Every row belongs to one group in each of 3 separate groupings. Each group adds its own fixed numbers to the row, and there is some noise. The rows also spread widely along 11 directions, which tell nothing about the answers.
(in the rows, 128 means zero)
Some rows, each with its group in each grouping after it:
[134 148 132 140 113 153 126 113 155 113 144 114 105 114 138 141 183 145
 116  93 175 179 123 142 145 170 183  56 212  96 104 107]
K7 K911 K305
[119 131 115 125 132 118 117 109 129 128 118 170 145 136 133 120 114 153
 133  98  91 118 138 115 116 121 153 161 154 163 196 153]
K56 K5 K109
[162 146 136 114 169 109  61 110 125 134 168 165 131 129  77 142 171 122
 136 107 135 173 109 174 150 147 106 113 208  96 108 105]
K536 K404 K364
[ 86  95 143 130 135 151 116 102 116 157 107 171 133 118 126 121 111 176
 134  89 157 113 145 156  93 143 145 134 139 152 173 160]
K553 K99 K364
[105 156 120 127 155 121  65 114 152 118 160  98  85 156 172 175 143 131
  91 118 122 149 120 173 147 154 161 126 126 135 155 144]
K553 K5 K109
[123 151 114  68 140 132 129 162 173 138  92 115 165 142 152 140 106 107
 112 110 105 164  78 125  96 125  58  86  78 138 147  99]
K536 K838 K305
[158 134 155 101 100  80 114 118 111 147 126 194 120 133  45  98 149 187
 130  76 146 143 109 131 135 145 124  91 209 114 122  98]
K56 K662 K399
[ 91 154 134 152 101 159 134 123 151 161 113  84 150 106 177 129 181 178
 127  87 238 166 102 152 130 135 159  73 194 110  99 151]
K7 K662 K399
[148 163 127 107 163 154  98 129 161 160 120 104 116 130 133 163 165  92
 123 114 158 204 115 145 103 137  83  93 119 110 144  90]
K7 K99 K399
[149 184 142 135  64 123 115 146 149 143 120 154 121 119 154 123 156 131
 121  84 167 173  89  96 149 202 174  93 174 115 125 125]
K56 K404 K109
[161 193  98 117 142  96 135 148 149 131 136 124 129 131 135 164 158  89
 104 131 111 184 102 106 141 141 127 140 146 115 140 125]
K56 K838 K399
[125 131 118  77 174 124  81  91 140  86 137 147 151 127 116 126 139 128
 173 128  53 150 136 162 131  91 131 148 179 163 174 121]
K7 K911 K305
[119 159 140 114 103 147 148 134 142  82 140 173 172  64 148 100 189 126
 190 111 152 147 121 119 152 177 193 110 215 141 108 137]
K536 K911 K364
[119 157 141  44 122  85  47 125 152 107 130 139 121 165 128 128 102 151
 115 101  76 153  83 174 132 152  98 105 113 154 156 111]
K536 K838 K399
[ 96 109 150  92 108 110 103 134 135 173  78 137 142 136  85 106 119 184
 143  85 149 133 104 134 104  90  90  75 148 164 151  89]
K553 K5 K305
[153 148  91 106 166  86  90  73 129  94 156 188 141 143  99 144 139 133
 109 107  46 134 130 162 141 143 147 143 202 129 173 140]
K553 K5 K399
[116 150 108  68 169 147  73 113 149  82 156 135 127 139 187 160 122 101
  77  98 107 135 101 188  96 211 124  97  87 125 140 140]
K7 K5 K399
[148 126 129 105 168  85 137 111 138 105 170 141  69 156  84 164 146 148
 105 121  79 155 151 148 143 121 140 136 153 129 151  98]
K536 K911 K399
[126 157 121 119 139 112 119 138 160 187  96  91 128 157 139 161 123 135
 123 120 137 189 113 129 116  72  80 130 106 154 171 115]
K536 K99 K399
[ 95 120 140 117 168 154 161 151 150 149 106 105 118  98 115 143 185 129
 169 136 163 169 154 115  99  76 113 145 110 145 153  97]
K553 K838 K399
[142 118 124 138 175 116 117 107 127 115 187 151  97 152 115 164 146 150
  60  91 128 132 118 170 132 171 140 121 170  80 107 139]
K56 K404 K109
[105 154 130  82 144 106 152 167 163 132 117  87 145 124 142 149 150 133
 138 134 134 169  96 123 127  82  89 125 104 150 124 108]
K536 K838 K399
[119 160 108 138 156 110 111 144 117 182 114 131 186 119 137 145 125 125
 127 115 177 162  93 143 134 110 100 149 161 135 135 159]
K536 K838 K364
[ 89 137 159 106 111 134 148 146 161  99 144 104 119 110 171 133 162 157
 132 111 157 134 102 132 137 145 161 108 135 135 100 139]
K56 K99 K109
[140 152 125  97 155 112  62 133  97 161 113 206 158 123 101 129 108 105
 125  95 142 147  98 162 120 179  95 118 152 134 151 118]
K553 K911 K305
[114 129 139  98 160 128  97 102 133  86 159 163 127 109 126 135 157 135
 140 117 110 126 127 177 139 168 157 131 167 128 128 146]
K553 K99 K364
[127 130 135  97 139  77 127 128 117 112 145 162 111 130  94 142 126 158
 120 111 104 129 117 146 157 136 150 123 173 142 124 116]
K553 K911 K305
[102 126 145  83 107 103 133 133 179 110 131  42  55 162 142 158 144 176
 114 119 102 156 126 125 138  83 159  85 118 162 139  91]
K7 K5 K305
[131 183 142 111  82 141  84 123 178 147 102 110 104 134 153 138 155 123
 126  97 150 189 100 136 132 180 145  59 145 130 148 114]
K553 K99 K364
[143 160 111 119 153 161 151 149 129 110 128 178 180  77 164 133 156  69
 145 119 143 150 111 106 110 181 136 140 141 117 133 138]
K56 K99 K305
[130 111 150  64 135 108 127 121 135  63 160 175 118 122  91 107 149 166
 139 101  80 109 114 147 131 156 143 101 162 121 111 104]
K56 K662 K305

New rows, each followed by its group in each grouping:
[119 133 104 117 204 144 122 114 128 144 124 155 201 111 129 139 150 115
 154 118 135 157 126 163  98  87  73 152 157 139 157 136]
K536 K911 K399
[120 117 137 129 151 112 131  98 158 116 160 127 137 135 116 143 157 180
 115 102 129 144 108 167 149 106 123  98 205 102 105 129]
K536 K99 K109
[ 73 126 141 116  76 120 181 137 178 124 114  70 111 148 182 139 122 204
 103  97 140 134 112 129 131 119 179  81 137 164 131 150]
K536 K911 K364
[129 167 119 131 144 134 140 128 127 116 144 163 189  71 142 136 185 109
 148 118 170 144  91 145 152 165 151 119 215 107  84 157]
K553 K99 K364
[123 169 126  62  98 115  67 107 194 111 106 111 172 146 140 118 155 145
 146  96  76 168  61 164 138 123 104  59 187 141 126 123]
K553 K404 K364
[ 85 125 126 114 168 132  92 116 115 184 102 125 176 128 152 141 103 157
 128 104 170 139 107 180  96  92  86 151 125 160 157 163]
K7 K99 K399
[104 142 161 102 121 129  95 152 166 143 132  71  89 142 136 141 173 150
 121 104 185 170 103 139 122 127 111  69 121 129 111  88]
K56 K5 K109
[112 155 100 137 159 130  96 133 116 174  94 151 202 109 136 136 127 120
 144 115 155 161 100 144 128 104 102 152 173 140 160 151]
K553 K838 K305
[ 90 138 128  99 116 138 100 114 139 122 100 154 166 109 153 109 138 146
 162 101 126 125 120 140 116 140 156 122 158 173 168 152]
K553 K5 K364
[112 120 135  73 154  85 154 139 125 151 117 123 162 132 107 143 102 156
 124 119 120 116  89 150 120  81  83 137 129 158 113 138]
K7 K99 K364
[169 165 133  85 147 116  83 111 139 122 141 164 110 131  95 145 153 106
 128 106 112 180 110 150 129 165 111 103 156 113 139  92]
K7 K99 K399
[ 99 166 129  60  86  99 168 159 188  82 121  65 110 140 185 144 150 143
 121 125  82 141  94 101 127 116 154 102  95 172 135 119]
K56 K5 K399
[ 99 149 120 146  89 116 139 123 140 179  83 115 176 135 143 117 135 189
 123  80 174 160 101 130 123  91 131 100 204 151 149 155]
K56 K911 K399
[146 160 136 156 149 125  96 146 109 154 162 143 103 118 131 158 161 118
 109 112 212 175 115 149 158 179 147 112 164  90 104 119]
K536 K662 K305
[106 131 117 150 169 159 119 118 129 168 113 138 176 109 158 144 131 126
 147 113 172 150 131 150 105 110 115 158 143 144 165 166]
K536 K99 K364
[ 96 136 121  86 161 170 170 145 168  79 148 108 173  95 200 147 161 105
 107 116 143 122  90 155  93 172 116  97 106 108  82 160]
K56 K99 K364
[124 122 102 136 126 165 165 112 145 160  66 155 206  98 114 103 135 148
 162  92 136 158 126  96  95  82 117 113 198 135 173 127]
K7 K838 K305
[125 174  95 123 157 137 106  99 188 123 128  85 182 137 175 154 173 122
 138 125 105 193  99 162 134  80 101 113 186 124 147 142]
K536 K99 K399
[158 138 117 127 136  96 122 125 124 136 138 172 110 141 113 147 114 134
 121 111  86 148 129 115 147 132 154 156 156 138 169 122]
K536 K404 K305
[110 135 132  89  89 101 190 134 178 119  98 106 138 136 143 128 120 168
 153 121  70 135 120  91 133  75 148 131 135 181 164 134]
K536 K99 K364
[ 93 137 103 115 115 158 151 121 193 113 103  80 158 140 199 136 136 151
 112 100 113 149 109 126 102 110 135  73 131 143 155 133]
K536 K5 K305
[ 97 110 140 111 178 129 189 165 114 143 130 132 131  98 133 150 133 130
 151 133 155 123 144 113 113  94 130 180  98 165 136 130]
K7 K911 K109
[132 119  66  78 184 126 150  89 163  84 115 170 209 134 127 132 116 120
 121 111   9 108 111 140  94  95  96 126 162 141 176 139]
K553 K5 K305
[143 167 115  71 165 175  53 131 144 122  97 192 165 109 147 117 134  56
 172 113 101 162 118 142  90 185  93 127  90 143 191 109]
K553 K662 K305
[111 181  82 135 136 117 156 149 140 144 117 111 183 117 201 166 131 105
  95 120 147 136  85 128 132 143 146 134 140 144 129 184]
K553 K5 K364
[ 84 155 123  87 136 114 120 135 169  82 149 105 155 138 203 147 124 145
 117 120  99 130  83 167 145 139 142 118 126 155 120 160]
K536 K911 K109
[ 99 144 118  76 149 142 175 149 177  95 126  68 127 115 177 157 169 121
 135 137 116 150 119 117 107  97 132 118  96 155 128 118]
K7 K5 K399
[ 97 116 140 101 143 121 148 125 142 115 115 159 174  92  98 104 163 165
 188 121 111 128 124 121 133  78 128 149 187 153 141 122]
K553 K838 K109
[ 94 162 124 121 107 147 107 126 159 122 122  90  95 134 198 154 134 145
 115 112 141 168 130 137 129 161 190 131 118 153 174 154]
K7 K838 K399
[ 89 131 159 103 111 135  78 107 168 130 117  90 111 136 117 123 178 180
 155  99 153 170 120 173 131 110 139  61 193 145 134 107]
K553 K911 K364
[135 139 112  92 156 106 101  90 136  79 151 180 152 125 135 131 118 130
 155 129  41 124 134 150 141 131 157 181 166 165 179 162]
K536 K99 K364
[101 184 117 141 121 146 108 138 173 159 108  50 143 138 196 155 174 129
 116 112 184 201  98 146 122 108 125  88 154 136 136 143]
K56 K911 K399
[139 140 144 113 155 128 117 137 127 140 140 144 128 112 104 141 161 115
 130 110 165 156 114 144 118 148 108 116 152 111 111 118]
K56 K99 K364
[ 82 133 136  58 140  93  93 131 134 119 125 133 166 134 143 123 113 168
 137 111 111 103  76 184 132 125 110 123 127 166 117 161]
K553 K662 K364
[ 92 118 112 140 102 147 183 112 160 144  87 122 171 113 146 117 147 177
 134  90 144 123 127 111 105 101 158  96 188 149 151 152]
K553 K5 K364
[103 124 142 132 103 127  77  91 149 138 104 154 109 144 128 112 128 182
 169 101  85 144 154 130 138 104 184 161 170 181 218 141]
K553 K404 K109
[103 136 136  63 156 100  83 159 119 128 125 146 154 131 135 137  92 129
 123 115 125 134  82 160 121 141  83 131  89 154 131 121]
K536 K838 K305
[153 191 108 101 143 136  83 137 169 118 129 126 137 123 156 156 171  72
 140 128 104 192  96 131 143 155 128 111 149 118 137 106]
K553 K404 K305
[127  84 122 135 217 145 178 128 110 115 174 148  92 126 106 165 145 134
  91 121 135 113 164 144  97 134 133 157 112  94 128 126]
K56 K662 K305
[ 87 108 127 104 135  82 195 117 130  86 146 147 167 100 108 124 157 206
 131 113 105  99 107 142 148  88 159 139 213 139  98 154]
K553 K838 K399
[100  99 176 101 125 109 118 126 136 131 134 109 102 117  80 112 178 188
 185 119 137 143 142 132 135  65 145 139 181 159 126 107]
K56 K404 K364
[124 123 139 112 185 127 151 147 124 107 161 146 124  91  99 144 178 115
 163 141 140 148 148 128 134 118 139 164 149 126 121 115]
K536 K838 K364
[ 96 142 146 109  76 118 125 117 164 146  87 118 157 129 145 110 133 193
 158  91 135 157 105 127 126  90 135 100 172 168 161 131]
K536 K99 K399
[138 121  93 157 179 128 120  82 120 176 127 149 183 135  82 143 143 169
  85  77 167 163 110 174 112  97  87 104 237  81 129 143]
K7 K838 K399
[115 127 144  74 151 158 110 129 154  89 144 142 109 126 158 139 133 107
 119 110 109 131 124 152  89 193 129 114  81 133 144 131]
K56 K99 K364
[ 73 146 142  78 158 163  91 141 146 101 117 129 176  76 160 116 187 119
 196 130 156 155 113 160 108 126 118 134 133 155 133 126]
K553 K838 K399
